The rows come from 4 hidden closed curves, with some noise, and rows from the same curve form a group. Each curve winds through 4 dimensions. The rows are also pushed far along 2 directions, which tell nothing about the answers.
Some rows, each with its group after it:
[-17   3   9  -4   2  -1 -19  -6  14  17   7 -10   4  12]	Q_243
[  4 -19  -5   1   5  12  19  13  -3  -7   9  -9   4 -11]	Q_307
[ 10 -13 -22   4 -24  -3  30  16  12   0 -26  27   8 -41]	Q_307
[-12  -2  -9  -3   4  10   9   3   9  13   0  -3   9 -17]	Q_14
[ 13 -15 -88  -5   3   2  87   4 -18 -17  -9  13 -15 -25]	Q_243
[ 25  -3 -32   2 -20  -8  43  10 -10 -16 -33  38  -5 -38]	Q_14
[  8 -11 -61  -8 -13  -7  46   6   8  -1 -25  27   5 -36]	Q_243
[-21 -13  10   5  40  33 -10 -18  -1  15  40 -49 -26  19]	Q_307
[ -4   3  12   7   5   5  -7 -11  -2   8   4 -13 -19  12]	Q_243
[  7   5   9  12  -7   4  15   7  -8  -2  -9  -1   3 -21]	Q_806
[ -6  -8  27  -5  29  13 -29  -2  -8  -9  35 -28  -1  29]	Q_243
[ 8  5 16  5 -7  1  2  8 -7 -7 -4  5  3 -6]	Q_14
[ -3  18  23   5 -11  -7 -26  -9  15  21 -12   0   4  -3]	Q_806
[ -1  -8   0   8   2  13  11   1   6   8  -2 -11  -5 -20]	Q_14
[  7   1  10   1  -3  -7 -18  -9   1  -1 -10  12 -11   8]	Q_243
[ 20  -2 -31  -9 -18 -18  23  12   0 -19 -26  38  14 -19]	Q_243
[ 15 -15 -47  -3  28  15  57   2 -32 -32  18 -12 -21  -4]	Q_243
[ -6 -19 -24   0   6   7  14  -5   3   1   2   1 -14  -7]	Q_806
[  8 -12   8   6  -3   4  -2  -1   5  -1 -10   8 -15 -10]	Q_307
[  0  -4  12  -4  -6 -10 -23  -2   4  -4   2   6  -2  23]	Q_806
[ -9  30  42   5 -21 -14 -34   3  16  20 -12   0  27  -1]	Q_806
[ -2 -13 -19  -1  23  17  27   2  -4   2  21 -33  -3   1]	Q_14
[ -6   3  -1  10  -9   3  12   4  -9   2   3  -2   8 -17]	Q_307
[ -6  -5  35  -4   0  -1 -40  -2  22  14   3  -8  -2  21]	Q_307
[ -1  -2 -17   0  -3  -2   9  -3  19  18 -11  -1  -2 -13]	Q_14
[-10   1  11   1  -1  -1  -9   2  19  17   4 -18  12   3]	Q_14
[ -2 -27 -15   4  27  24  16  -9 -15 -10  25 -23 -31   7]	Q_806
[ -7   4   4   0  -1   2 -14  -9  21  21 -10  -2  -2  -2]	Q_14
[ -1 -21  -3   7  24  22  12  -7 -18 -13  25 -20 -29  11]	Q_806
[ -3   7 -13  -4   7  -4   5  -4  -7  -5   9  -8   2  17]	Q_307
[ 11   7   8   4 -12  -8   7  10 -14 -17  -7   8   8  -1]	Q_806
[  4 -15  -8   1   9  11  26  14 -15 -14  14 -12   2  -6]	Q_307

New rows. What belongs after each?
[  9  20  26  13  -9  -6  -5   0  -6   1 -12   2   1  -7]	Q_806
[ -4  -1 -21  -6   9   9   9 -14   5   9  -7   6 -16  -7]	Q_14
[ -9  13   5 -10 -13 -14 -21   4  20  16 -14  15  23   2]	Q_14
[  0  -6  -4   0   9  10  17  11  -6  -4  15 -22   8  -2]	Q_14
[-18   0  28  -2  -8  -6 -40  -1  19  17   6  -7   9  18]	Q_806
[  0   1   3 -10   4  -8  -8   7  -1  -9  10   2  10  18]	Q_243
[ 10  -3  -9   3  -7   1  25  16  -5  -7  -4   3  12 -19]	Q_14
[  5  -9  26   2 -15  -4 -26   5  20   8 -14  10  -3   2]	Q_307
[ -9  -7   1   6  11  17   8   1   4  10   9 -20  -5 -11]	Q_14
[ 10  -5 -54  -4  -8  -4  40  -7  10   4 -32  33 -14 -37]	Q_14
[-12   4  39  -4  -3  -9 -51  -4  24  18   5  -8   7  29]	Q_307
[  5   8  25   2 -36 -18 -34   2  24  14 -37  34  12 -18]	Q_243
[ 17  -5  -8  10 -17  -7  21   7   5   1 -22   7  -1 -26]	Q_14
[  0 -10 -43   1  22  15  39 -19 -10   1   9 -14 -35   1]	Q_243
[  1  -2  17   2  -2  -2 -25  -9  10   6 -10   6 -10   0]	Q_243
[  2  -7 -34   2   9   7  32 -15  -6   2   0  -6 -30  -2]	Q_243
[ 16  -6 -22  -5 -47 -31  15  21   8 -14 -40  52  21 -23]	Q_806
[ -7  -1  -9   6   7  10   5 -14   2  10   0  -8 -20  -9]	Q_307
[  3 -12 -11 -11  10   2   9   9   3  -9  11  -7   5  16]	Q_307
[ -8 -15  -1  -1  12  11   2   4 -10 -10  26 -18   3  15]	Q_806
[ 20 -20 -31   3  -1   6  36   1   1  -9 -22  20 -22 -26]	Q_307
[ 14  -9 -19 -12 -10 -11  16  16   7 -11 -11  14  12   0]	Q_307
[ -4 -16  -7   5   6  15  12   5   7   5   3  -8  -3 -18]	Q_307
[ -4 -11 -52 -14  38  17  35 -14  -8  -2  18 -18 -23  12]	Q_14
[-12  21  37  -5 -21 -11 -50  -4  23  23 -15  19  16   7]	Q_14
[ -1   6  26   9 -31 -10 -17  10  21  19 -24  11  21 -25]	Q_14
[  6  -5  22   8 -22  -5 -14   5  10   5 -21  18  -1 -12]	Q_307
[  1  -3  13  -7   6  -4 -20   6  -2 -12   9  -1   9  14]	Q_243
[ -7   4  -6   2  -1  -1  -2 -13   8  12   0  -6  -9   9]	Q_243
[ 14 -20 -24   6  12  12  35  -1 -23 -22   7  -1 -26  -6]	Q_806
[ -7   8  11   9  -8  -3 -15  -9   8  14 -10   3  -8  -6]	Q_307
[-13  -1   1   3   7   9   4  -1  -2   8  20 -24   1   7]	Q_243
[  0 -12 -49  -2  10  11  55   1 -12  -3   8  -7 -13 -15]	Q_243
[ -7 -15 -41   7  37  31  55  -9 -31 -11  34 -34 -26 -11]	Q_307
[ -4   4 -22   1 -13  -5  24   8  -2   2  -4   3   9  -8]	Q_243
[ -5  -1 -22  -1   7   5  10 -13   5  12   2  -4 -14   5]	Q_243
[ -2   3   1   5   9   4  -7 -14  -2   5   1  -6 -19   9]	Q_307
[-15  -1  19  -6   0  -1 -19  12   7   6  17 -15  25  18]	Q_307
[ -2  14   7  -7 -26 -20 -11  13   7   5  -6  11  27   9]	Q_243
[ -1   5 -13  -8   6   8   2  -8  -3   1  -3  11  -6   1]	Q_14
[ -3 -12 -10   6  20  18   2 -14   2   7   8 -12 -25  -6]	Q_243
[  1  10  31   2 -31 -24 -43  -4  19  10 -23  26   7   9]	Q_806
[-16   4  39  -8  24   4 -44  -3  -2  -1  40 -35   9  49]	Q_243
[  5  13 -21  -4 -20 -23  12   5   1  -6 -17  24  15  -6]	Q_307
